There are 3 ways to turn a row about zero (a turn may also mirror it). The second row of each pair is the first, turned, with some noise. The first 21 pairs use one turn. New pairs use 2 turns, one after the other, and a turn may come again.
In the rows, 128 means zero.
Some pairs, each with its turns in order after it:
[120 135  94 150 126 158]
[155 143  99 124 120  99]  pip

[166 107 172  89 154 120]
[102 191 136 149 103 147]  givug

[115 156 111 100 142 130]
[133 122  97 136 157 140]  pip

[123 120 168 141 125 153]
[110 136 143  86 125 120]  pip

[162  96 116 122 149 113]
[ 98 106 104 143 148 144]  gamat

[ 49 117 146 162 141 101]
[115 104 139 172 189  82]  givug

[ 94 156 167 125  96 164]
[101 111 100  65 125 129]  pip

[116 123 219 231  99 143]
[ 61 114 174  53  83  53]  pip

[ 98  90 111  99  83 119]
[132 164 161 169 165 134]  gamat

[153 133 186 145 119  66]
[ 41 144 141 125 118 113]  givug

[204 123 137 177 152  90]
[ 68 105 181 125  82 164]  givug

[193 160 126 158 118  86]
[ 76 138 126 190  91 116]  pip

[134 164 125 120 124 118]
[131 121 132 133  90 133]  gamat

[141 105 157 149 136  95]
[109 117 175 139 119 118]  pip

[116 142 120 133  60 152]
[183 133 178 143 133 121]  gamat

[137 127 160 128 112  86]
[ 89 117 158 138 119 104]  gamat

[141 151 175 106 135 117]
[ 94 168 117 119 140 138]  givug

[ 90 173 131 151  86 149]
[136 104 114  74 172  98]  givug

[ 82 133 170 157 165 133]
[113 164 122  67 123  95]  gamat

[110 131 168 158  82 153]
[126 137 151  86 145  73]  givug

[168 192 129 111 133 111]
[128  92 130 135  56 140]  gamat

New pairs, each followed by its turns in order:
[156  94 129 115 120 144]
[111 126 115  86 120 117]  givug givug

[144 104 126  83 141 119]
[111 169 124 101 142 110]  pip pip

[156 153 140  82 143  99]
[165 117 165 132 171 128]  pip givug

[ 96 170 138 149 173  61]
[182 117 153 100 172  72]  givug pip

[ 94 145 116 135 127  69]
[136 135 138 154 103  70]  gamat gamat

[156 146 135 133 138 167]
[155 158 125 129  93 128]  gamat givug

[115  79 102 105 157 110]
[158  93 125 125 144  81]  givug gamat

[129 160 160 127 131 128]
[121 140 167 140 130 138]  gamat gamat

[ 76  72 140 145 183  75]
[147  61  86 157 184  98]  gamat pip

[150 144 145 145 169 128]
[112 153 116 111 100 100]  pip gamat

[107 123 128 140 127  59]
[169  87 149 120 124  90]  givug pip

[ 75 124 137 113  93 134]
[ 96  97 114 159 110 161]  givug givug

[145  91  86 212 143 109]
[174 116 170 208 135 105]  gamat pip

[113 140  81 131 124 106]
[153  97 114 144 123  95]  gamat gamat

[136 110 133 121 105 170]
[115 168 145 118 151 138]  gamat pip

[189 117 108 131  64 147]
[ 99  83 116  86 194 121]  gamat gamat

[125 144  92 114 174 112]
[117 102 174 139 131 159]  pip givug

[ 76 120  92 139  85 156]
[132 136 173 191 116 152]  givug pip

[155 140 108 190 179 109]
[139 145 173  54 133 118]  givug pip

[160 109 122 159 122  97]
[ 99 102 141 109  92 111]  pip pip

[ 67 152 116  84 158 132]
[170 176 157 163 167 125]  pip pip

[137 156 179 115 172 109]
[155  86 102  93 123 165]  gamat pip

[145 124 121 129  74 165]
[148 124  85  86 113 122]  pip givug

[ 98 109 197 125 120 100]
[ 93 182 158 108  91 116]  gamat gamat

[135 100 133  99 130  95]
[128  85 125 112 139 110]  givug givug

[ 80  65 126 136 137 161]
[ 92  64 120 125 112  83]  givug gamat

[124 123 117  60 163 119]
[195 104  98 128 114 116]  givug gamat

[164 149 173 136 157 205]
[164 167 134 106 142 213]  gamat pip

[101 129 120 125 100 145]
[103 139 140 106 129 150]  gamat givug

[130 187 121 205 120  86]
[156 171 125 210 140  91]  givug givug

[134 127 130 190  95 109]
[137  87 172 109 127 163]  givug pip

[115 173 113 141 132 106]
[140 111 153 165 121 107]  gamat gamat

